There are 2 nested groupings, the coarsest first. Each group lies inside one group of the grouping before and may be the whole of it. The rows also spread widely along 2 directions, which tell nothing about the answers.
In the rows, 100 means zero.
Some rows, each with its group in each grouping after it:
80, 93, 114, 85, 108, 112, 113, 92, 102, 100, 97, 92, 97, 90, 105, 104, 95, 111, 96, 84, 100, 99, 99 -> lis J651
110, 76, 96, 93, 108, 104, 113, 96, 105, 77, 96, 100, 84, 86, 113, 99, 139, 99, 86, 83, 103, 103, 107 -> vopim J809
102, 78, 117, 86, 105, 125, 126, 95, 109, 97, 102, 104, 111, 118, 100, 110, 108, 102, 104, 67, 98, 120, 96 -> fus J659
72, 95, 111, 100, 104, 117, 108, 102, 96, 108, 101, 94, 111, 94, 99, 106, 71, 116, 93, 93, 88, 104, 100 -> lis J536
104, 74, 121, 86, 106, 125, 123, 96, 108, 102, 97, 108, 108, 126, 100, 106, 119, 82, 105, 64, 86, 124, 98 -> fus J730
79, 71, 122, 87, 112, 114, 122, 97, 107, 92, 99, 103, 101, 92, 97, 111, 104, 91, 90, 82, 90, 118, 113 -> lis J499
106, 65, 107, 95, 120, 106, 124, 105, 104, 77, 103, 110, 95, 98, 115, 99, 143, 89, 84, 80, 97, 106, 112 -> vopim J608
81, 82, 121, 83, 102, 117, 126, 100, 101, 97, 93, 90, 101, 95, 103, 110, 99, 85, 95, 92, 87, 112, 107 -> lis J946
104, 71, 111, 99, 104, 103, 132, 104, 99, 99, 94, 112, 102, 107, 102, 101, 115, 96, 88, 74, 98, 114, 108 -> vopim J925
90, 91, 119, 98, 108, 124, 114, 102, 113, 102, 108, 96, 99, 116, 96, 101, 93, 109, 102, 71, 103, 111, 100 -> fus J495
86, 93, 123, 91, 98, 131, 115, 106, 104, 108, 109, 103, 103, 115, 102, 109, 87, 110, 116, 73, 97, 126, 97 -> fus J268
82, 85, 118, 86, 113, 112, 118, 89, 103, 94, 97, 92, 101, 88, 106, 101, 103, 104, 93, 86, 94, 100, 106 -> lis J651
82, 82, 128, 95, 100, 118, 126, 103, 100, 107, 92, 100, 121, 106, 92, 113, 76, 102, 93, 81, 83, 114, 110 -> lis J536
81, 113, 91, 91, 101, 122, 92, 99, 107, 104, 120, 98, 87, 114, 111, 92, 89, 124, 113, 82, 101, 110, 76 -> fus J730
87, 81, 122, 92, 111, 109, 118, 98, 102, 93, 96, 95, 116, 92, 106, 109, 110, 95, 89, 91, 89, 101, 111 -> lis J536
92, 70, 105, 101, 104, 112, 129, 111, 95, 102, 102, 116, 100, 109, 96, 103, 91, 106, 90, 71, 93, 124, 114 -> vopim J608

New rows, each followed by its group in each grouping:
97, 80, 119, 85, 106, 122, 125, 95, 108, 104, 101, 110, 110, 131, 99, 102, 109, 88, 106, 67, 90, 128, 99 -> fus J730
100, 79, 129, 87, 108, 125, 124, 102, 110, 94, 106, 98, 106, 112, 104, 112, 124, 90, 110, 70, 98, 126, 101 -> fus J268
92, 87, 116, 89, 101, 124, 120, 99, 106, 112, 99, 106, 111, 129, 98, 98, 97, 97, 108, 65, 91, 127, 96 -> fus J730
78, 82, 114, 86, 112, 113, 115, 97, 104, 93, 104, 100, 97, 86, 101, 107, 96, 100, 91, 86, 93, 112, 111 -> lis J499
99, 72, 104, 99, 113, 112, 125, 111, 100, 90, 104, 109, 94, 100, 109, 98, 119, 100, 87, 77, 95, 116, 109 -> vopim J608
107, 75, 101, 93, 102, 107, 120, 98, 104, 82, 89, 103, 87, 96, 109, 105, 126, 98, 85, 78, 104, 113, 115 -> vopim J809
104, 65, 108, 98, 113, 106, 127, 110, 100, 89, 105, 111, 98, 102, 111, 104, 126, 94, 83, 77, 96, 116, 110 -> vopim J608
106, 76, 99, 98, 113, 99, 119, 105, 97, 88, 99, 101, 97, 96, 112, 99, 135, 98, 86, 83, 104, 102, 104 -> vopim J925
103, 79, 100, 99, 108, 104, 118, 106, 99, 89, 95, 106, 96, 94, 111, 101, 123, 101, 87, 80, 103, 109, 100 -> vopim J925
94, 90, 104, 87, 105, 124, 107, 98, 109, 93, 107, 99, 96, 113, 108, 106, 106, 114, 107, 76, 101, 108, 88 -> fus J659
98, 69, 100, 98, 115, 108, 122, 109, 104, 85, 105, 113, 94, 99, 113, 98, 123, 101, 88, 78, 97, 108, 105 -> vopim J608
97, 95, 102, 87, 110, 119, 102, 95, 112, 94, 107, 100, 93, 111, 110, 98, 118, 103, 108, 81, 99, 106, 87 -> fus J730
84, 76, 118, 85, 117, 114, 116, 97, 108, 85, 100, 101, 97, 87, 103, 107, 110, 91, 91, 84, 94, 113, 114 -> lis J499
103, 63, 110, 98, 112, 110, 135, 107, 103, 92, 98, 115, 101, 105, 110, 102, 123, 93, 85, 73, 94, 116, 113 -> vopim J608
104, 85, 107, 85, 110, 120, 110, 94, 115, 85, 107, 99, 98, 109, 114, 105, 129, 102, 100, 77, 106, 107, 91 -> fus J659
104, 81, 109, 83, 114, 117, 114, 90, 116, 87, 103, 98, 100, 111, 110, 109, 131, 99, 100, 77, 101, 111, 92 -> fus J659
97, 76, 118, 93, 123, 107, 106, 97, 107, 73, 98, 89, 107, 85, 118, 111, 141, 91, 87, 98, 96, 91, 109 -> lis J536
95, 80, 92, 100, 111, 109, 118, 112, 99, 92, 109, 108, 89, 98, 112, 99, 112, 110, 89, 83, 100, 110, 102 -> vopim J608
77, 92, 118, 87, 106, 113, 120, 93, 103, 101, 99, 96, 102, 94, 96, 103, 91, 108, 93, 81, 96, 105, 101 -> lis J651
95, 78, 95, 101, 114, 111, 113, 110, 103, 87, 109, 106, 85, 92, 115, 97, 121, 106, 88, 83, 101, 106, 102 -> vopim J608
103, 78, 102, 99, 108, 103, 119, 104, 98, 92, 96, 106, 98, 97, 108, 103, 119, 102, 91, 80, 101, 110, 100 -> vopim J925
92, 75, 124, 95, 112, 112, 120, 100, 103, 89, 96, 94, 118, 97, 107, 111, 110, 95, 88, 89, 88, 105, 109 -> lis J536
106, 71, 105, 92, 102, 107, 122, 96, 103, 83, 88, 104, 89, 97, 107, 103, 127, 94, 85, 75, 97, 114, 111 -> vopim J809
93, 105, 104, 95, 114, 125, 104, 101, 110, 94, 116, 94, 92, 110, 104, 101, 92, 113, 101, 78, 108, 101, 91 -> fus J495
76, 82, 106, 83, 115, 110, 108, 97, 105, 88, 108, 97, 94, 82, 102, 105, 103, 97, 90, 88, 98, 107, 108 -> lis J499
84, 74, 115, 87, 121, 111, 115, 97, 109, 83, 105, 99, 96, 83, 105, 107, 112, 91, 88, 89, 95, 111, 113 -> lis J499
94, 89, 114, 86, 100, 124, 115, 97, 108, 108, 104, 107, 105, 128, 100, 100, 93, 100, 110, 68, 91, 126, 93 -> fus J730
